The first 8 rows are patterns. Each new row is the sum of 2 different patterns, raised or lowered, with some noise. Before adding, each is slid sideways (what falls off one end comes back at the other) and multiplied by a number that may be negative. Names go in the order of the patterns.
In the rows, 128 means zero.
Known rows, each followed by the names of its patterns:
[162 114 162 148 122 155 123 122 165 122 125  95 138 106 149 133 157  92
 126 132 117 148 143 114  95 142 116 117 151 156 166 114 119 166 153  98] | (5)
[159 106 163 135  92 119 103 124 151  91 119 115 145 129 116 116 154 101
 159 125 163 108  97 158 144 125 127 149 114 111  97 100 138 111 130 111] | (4)
[118 102 136 150 160 118 130 134 151 157 121 125 114 132 133 105 137 158
 109 147 103  98 105 163 144  89 151 154 155 109 162  95 128 112 154 142] | (2)
[109 120 131 128 135  97 116 147 100 116 148 157 144 118 123 132 102 138
 100 142 115 158  93 118 155  94  90 158 142 141 105 135 115  90 159 146] | (1)
[119  98 131  93 134 139  99 128 108 131 148 125 105 129 140  96 133  94
 140 156 103 127 114 166 152 106 130 113  90 109  93  94 102 106 124 129] | (6)
[143 160 120  97 142 133 137  94 125 138 106 165 166 134 151 113 108 154
 123 146  94 133 144 104 128  90  92 106 164 141 159 100 110 135 125 107] | (7)
[151 127 158  91 149 123 151 150 136 139 136 153 164 116 166 135 130 140
 147 162 128 122 123 122 101 167 106  90 135 155 112 116 136 141 149 123] | (3)
[119 152 143 122  95 114 111 147 128  99 136 104 147  92 163 148  92  93
 119  99  93 163 157 166  90  94 164 136 129 105 119  96 162 130 152 105] | (0)

New rows. What belongs after each?
[110 143 151 136 121 113 137 148 160  70 161 107 170 117 172 157 109 121
 157  97 136 169 160 177 112 130 164 132 128 107  99 135 140 101 158 133] | (3) (0)
[124 159 129 116 147 106 141  81 146 102 116 147 132 152 106 102 141 139
 155  91 121 127 159 109 134  95 116  66 131 132  72  90 112 123 106 129] | (4) (6)
[178 157 170 100 138 168 125 173 136 157  90 133 159 161 163 178 193 106
 113 138 186 145 135 127 161 171 147 184 112 137 150 151 148  99 135 129] | (5) (0)
[136 129 151 158 174 126 144 158 151 128 159 134 157 144 134 163 134 129
 175 129 147 108 135 132 149 148 142 104 142 140 136 161 152 140 125 156] | (5) (6)
[151 133 157 174 154 162 142 129 152 163 164 120 135 167 149 165 162 160
 180 159 161 173 164 157 151 168 154 164 150 128 179 148 175 133 135 161] | (1) (6)
[121 114 174 106 125 171 143 161 116 138 144 106 158 132 123 119 151 136
 158  92 125 156 111 140 155 152 131 137 122 136 127 160 132 138 123 178] | (5) (1)
[ 97  82  99  44 153  75 124  46 107 149  87  76  68  82  63 127 112  88
 129  64 130  58 146  92  78  36  83  97  71 151 129 119  89  70 143  92] | (4) (0)
[ 81  51  69  87  70  56 106  90  52  39  82  75  68 116 130  83  84  96
 108  68 105  86  77  56  93  93  82  72  58 135  81  92  50  62  71  93] | (3) (0)
[165 182 148 102 143 118 167 135 123 153 154 138 133 154 185 147 148 145
 165 142 137 175 114 129 132 120 165 153 131 144 121 172 148 129 152 159] | (6) (7)
[196 143 186 161 201 171 169 198 231 133 140 182 196 173 155 187 162 154
 200 205 178 196 189 219 196 158 196 187 173 145 183 178 167 193 195 175] | (1) (6)
[118  93 138 125 146 147 172  82 149 165 125 126 158 135 107 128 112 132
 131 147 128 155 116 160 130  99 144 116 146 125 104 156 103 122 154 122] | (5) (3)
[164 118 172 114 118 131 175 147 117 113 148 160 161 119 139 133 161 150
 142 124 126 129 134 107 142 163 109 139 115  88 109 171 147  93 147 161] | (2) (3)
[146 130 175 182 179 129 175 142 143 188 170 157 150 161 175 164 134 138
 175 128 158 172 191 158 151 153 157 144 174 136 159 153 174 128 159 186] | (5) (1)
[ 84 126 117 115  86  90 117  98 103  86 117  94 110  96  95  95 101  95
 109 108  82  92  99  96 103  81  89 107  93 110 105 108 105 109  83 111] | (5) (2)
[109 161 124 165 187 123 124 153 168  90 127 120 147  94 151 140 132 112
  96 176 143 132  91  90 143 124 121  92  76 155 108 144 132 122 145  99] | (2) (3)
[139 176 137 170 174 144 132 151 168 157 151 143 179 154 130 159 150 141
 127 145 153 162 141 180 144 158 139 151 130 181 146 130 170 186 132 141] | (4) (1)
[113 140 116  84 112 125 120 119 109  99  89 106 123 126  94 102 127 109
  86 103 117 104 105 101 122 102 105 124  95  87 109 103 111 107 101 105] | (2) (7)
[ 94 142 104 118  71  89 125  87 117  75 118  75  66 129 131 108 115 119
  69  78  68 138 142  52 106 116 119  99 136  76  95  73 110 112  71  89] | (3) (0)
[133 137 141  89 109 111 144 144 121 129 141 108  94 124 148 110 124 110
 139 127 112 144  88  87 114 108 129 131 108 122 114 137 107 112 136 122] | (6) (7)
[122 135 108 108 139  65 113 133 131  95 107 122 147 121  74 126 112 106
  88  78 125 104 123 115 123 148  80 100  81 125 100 109 158 166  61  81] | (1) (0)
[110 121  83 117  78  64  93 128 118  56 112 126 124  79 127  58 106  71
 122 115  89  70  97 127 135  91 106 117 108 140 109  94  79 109 112  73] | (2) (3)
[114 104  75 138  85  85 120 124 103  87 131 103 154 119 109  89 132  59
 113 127 150 156  99  96 137 141 144  89 141  94 134 126 143 128 106 120] | (3) (0)
[155 172 133 108 126 183 167  94 184 146 172 106 187 140 125 123 168 159
 122 134 168 190 194 127 161 145 179 146 156 114 129 175 154 143 155 154] | (4) (2)
[155 128 102 134 103 161 139 117 144 108 126 152 120 109  90 130 104 126
 134 132  91 103 127 120 123 122 108  90 123 114 113 149 154 147 112 114] | (5) (4)
[ 77  80  88 113  82 110  87 131  62 130  95  86 104  84  98 110  91 109
  78 128  97  94  96 118 101 112  90 111  77  63 136  90  69 100 123  79] | (4) (3)
[ 94 131 146  71 119 131  55  85  72 113 103  75  78  85 132 124 154  52
  84  99 138  81 103  72 129 140 103 131  77  91 145  79 114  50 136  48] | (5) (0)
[131 156 143 162 134 149 124 153 110 163 120 151 170 131 154 133 154 175
 118 174 147 126 151 155 182 133 142 124 129 100 187 117 102 148 160 113] | (5) (3)
[121 170 137 156 135 122 159 135 154 148 203 148  99 157 139 154 133 119
 153 120 197 186 146 163 156 114 196 144 192 107 135 186 143 150 114 134] | (4) (7)
[112  98 106  85  99 130  73 121 114  87  78  75 115 120 112 133 128  99
 123 149  85 115 128 103 127 127  75 104  86 132  82 149 121  95  79 104] | (1) (3)
[152 137 164 170 146 176 158 173 147 163 154 136 151 136 156 123 151 178
 159 147 129 140 148 161 134 132 157 155 173 145 115 158 152 158 114 110] | (6) (0)
[169 160 153 151 175 160 179 194 176 162 172 179 152 178 192 153 178 181
 175 162 179 156 149 184 176 183 153 144 173 178 189 150 149 182 162 187] | (2) (3)
[149 156 153 106 142 154 135 144 169 126 135 140 116 145 155 163 140 117
 146 162 165 144 171 149 177 171 149 160 135 141 178 138 159 116 139 142] | (5) (6)
[120 142 159 132  95 103 152 111 120 125 132 148 129 139 132 115 162 112
 119 139 135 135 153 169  83  93 186 125 127  97 156  98 140 154 159 101] | (2) (1)
[145 176 152 188 163 157 102 158 154 177 151 141 198 139 126 189 149 102
 159 141 146 141  88 170 145 153 123 168 143 166 156 167 183  98 148 131] | (5) (7)
[201 199 121 158 145 166 169 169 210 143 171 135 160 100 222 143  91 195
 214 109 125 150 188 165 167 208 125 164 135 181 147 175 167 192 175 142] | (1) (3)
[114 164 161 111 131 126 148 141 139 117 145 113 151 129 108 118 150 157
 126 150 132 142 141 143 130 122 146 123 128 145 143 140 156 165 111 117] | (2) (0)
[167 151 133 126 183 167 147 147 138 166 170 168 127 170 135 184 145 122
 158 155 177 139 147 154 150 178 170 173 161 189 151 152 170 165 163 182] | (6) (0)
[102  91  99 112 114 110  81 115  90 128 106 115  97 106 122 114 126 100
  96  75 121 108 100 120 130 120  87 104 135 112  90 117 113 124 114 112] | (5) (7)
[108 132 133  95 129 107 101 114 107 118 102 101 111 106  95 121 101  80
 117 127  96 100 106 117 129 107 118 110 129  82 123  94 125 129 105 115] | (6) (3)
[159 162 143 134 157 168 139 133 172 150 182 125 123 163 158 147 125 131
 157 138 159 178 158 194 195 188 158 140 160 163 181 140 179 130 153 178] | (6) (0)
[ 89 104  74  81  87  94  65  82  80 104  82  85  75  73  83 115  79 114
  74  74  92  90  93  85  90  70  68  72 103  68  44  85  96  61  89 100] | (7) (3)
[113 104 116 132 142 139 151 121 180 131  88 151 103 158 176 136 100 116
 183 116 111 103 168  91 185 136 177 104 106 164 169 127 116 117 137 122] | (4) (2)
[133 142 153 114 128 141 139 141 153 115 138 130 157 138 134 126 139 139
 155 142 127 141 144 128 154 140 144 130 133 145 142 127 155 153 114 117] | (5) (0)
[116 170  97  93 141 171 157  95 159 148 138 142 175 102 130 128 159 150
 111 114 153 142 152 143 158 147 151 155 135 117 135 123 147 109 166 140] | (2) (1)
[132 113 135 129 157 124 137 100 176 130  86 175 149 122 140 137 122 113
 169 149  86  94 162 114 149 132 139 139 133 117 174 138 100  86 123 132] | (2) (1)
[113 132 100 155 126 133 139 115 116 147 143 130 137 148 106 100 112 145
 133 104 119 144 103 126  98 120 127 114 130 141  95 147 131 142 119 138] | (5) (4)
[ 85  99 105 102 115 104  96  95 111  98 106 107  82  91 137 119 119  85
 108 111  81 129 103 111  81  98 124 120  93 114 131  75  88  96 139 128] | (1) (0)
[124 160 128 105 128 168 138 108 174 136 177 115 118 145 136 142 106 117
 156 124 149 181 163 164 168 160 163 147 131 144 158 131 167 122 127 171] | (2) (6)
[119 121 134  95 143  84 117  79 143 137  99  73 124 136 133  95 105 115
 122 132  89 120  89 120 104  81 118 132  88 113  73  86  72 141 124  70] | (2) (3)
[113 125 128 130 124 140  95 127  98 137 119 121 101 121 145 116 115 122
 128 141 113 136 107 125 112 119 132 138 128 136 142  89 102 109 129 135] | (1) (0)
[110  99  74  70 144 121 110 100  78  89  91 135  67 119  97 103  46  63
 133  77  41 104 132  84  89  76  72  71 103 118  88  62 107 103 133  63] | (5) (1)
[127 136 125 147 112 146 124 188 118 149 123 129 145 131 130 114 110 155
  95 139 152 125 131 100 134 142 162 159 155 114 171 189 129 129 143 152] | (2) (3)
[ 63 119 101 120 114 138 117 133 100 132 137 112  86 135 110 111  55 138
  58 124  74 147 103  73  92  96 120  97 105  90 145 121  87 139 125 149] | (5) (4)
[133  93  97 117 114 127 119 117 122  97 109 134 145 122 138  97 154 153
 119 117 117 118 117 104 117 137 100 126  95 165 110 119 126 114 138 134] | (7) (3)
[136 132 130 111 109 134 115 140 145 107 124 128 147 126 119 139 136 146
 133 143 115 116 101 133 136 126 129 143 119 120 127 141 118 136 125 134] | (1) (7)
[126 121 131 124 129 140 140 140 116 130 137 130 142 152 161  95 127 172
 104 123 121 171 107 172 127 148 102 146 148 155 137 114 103 152 153 123] | (5) (2)
[101 107 107 105 122  92 143  95 121 112 107 106 113 121  94  97 112 102
 129 108 115 100 112 130 114 123 120 121  89 121 132 105  93 127 127 109] | (6) (3)
[ 59 123  75 127  79  47 126 109 110  86 126  76  77  50  86 101  75 102
  72 115  81 148  92  68  92  59  77  98  67  88  67  95 111  71  93 102] | (5) (4)
[153 148 159 166 172 132 166 186 142 191 163 148 159 176 164 154 176 184
 162 154 189 133 160 133 162 163 173 154 183 163 174 159 160 154 181 195] | (2) (7)
[146 106 110 145 132 138  94 135 101 180 123  68 161 139 155  69 122 122
 122 129 181 154 150 140 154 162 149 117 136 157 136 176 108 110 145 126] | (2) (6)
[132 144 121 106 109 128 127 110 114 150 122 139 103 129 124 126 146 126
 120 128 137 158 129 137 125 139 108 154 125 140 154 120 129 140 167 142] | (5) (6)
[196 180 132 151 178 176 139 193 188 181 109 192 163 188 148 165 184 150
 214 218 159 208 155 149 195 173 205 135 163 173 137 144 156 114 115 199] | (7) (3)
[152 142 119 137 150 115 148 120 161  98 135 172 112 127 116 137 124 135
 173 186 163 148 140 124 166 106 166  85 135 176 128 161 116  93 157 171] | (4) (7)
[196 146 163 198 160 117 184 182 170 168 153 205 160 150 201 126 126 139
 145 167 190 140 182 127 190 160 139 190 167 187 172 188 125 145 148 201] | (5) (7)
[143 136 103 120  91 156  97 123 125 114  56 103 122 100 100 124 135 116
 128 119  94 104 148 169 132 136  94 110  95 116 121 129  95 125 124 119] | (1) (7)
[131  73 103 141  93  90  90 134  94 124 122 119  84  99 122 144  96  84
  76 109  88 120  78  61 113 121 105  94 106 132 107  76 128  90 143 109] | (2) (3)
[102 136 139 133 180  98 111 125 166  83 136  95 125 177 130 169 131 128
 131 152 131 128 143 142 145 106 168 124 121 123 152 158 108 122 155 129] | (4) (3)
[ 93 165 122 161 142 137 157 119 126 101 168 118 117 166 138 170 151 104
 161 127 145 117 113 147 159  91 164  82 110  79 173 171  71 130 150 150] | (4) (2)
[119 111 123 143  91  81 140 105 113 137 130 166 104 109 147 143  94 154
  93 154 127 111 131 120 119 140 108 112  82 118 103 141 130 155  77 120] | (5) (4)
[136 132 118  99 152 121 146 153 155 101 108 161 124 107 111 142 114 152
 125 146 100 108 134 141 132 119 101 143 121 138 109 106 145 132 154 142] | (2) (7)
[118 121 115  94  75 158  84 152  84  81 117  64 106  92  47  79 122 137
 133  75  85 135  84 115 117 162  86  55 145 127 114  77 121 105  70 119] | (4) (7)
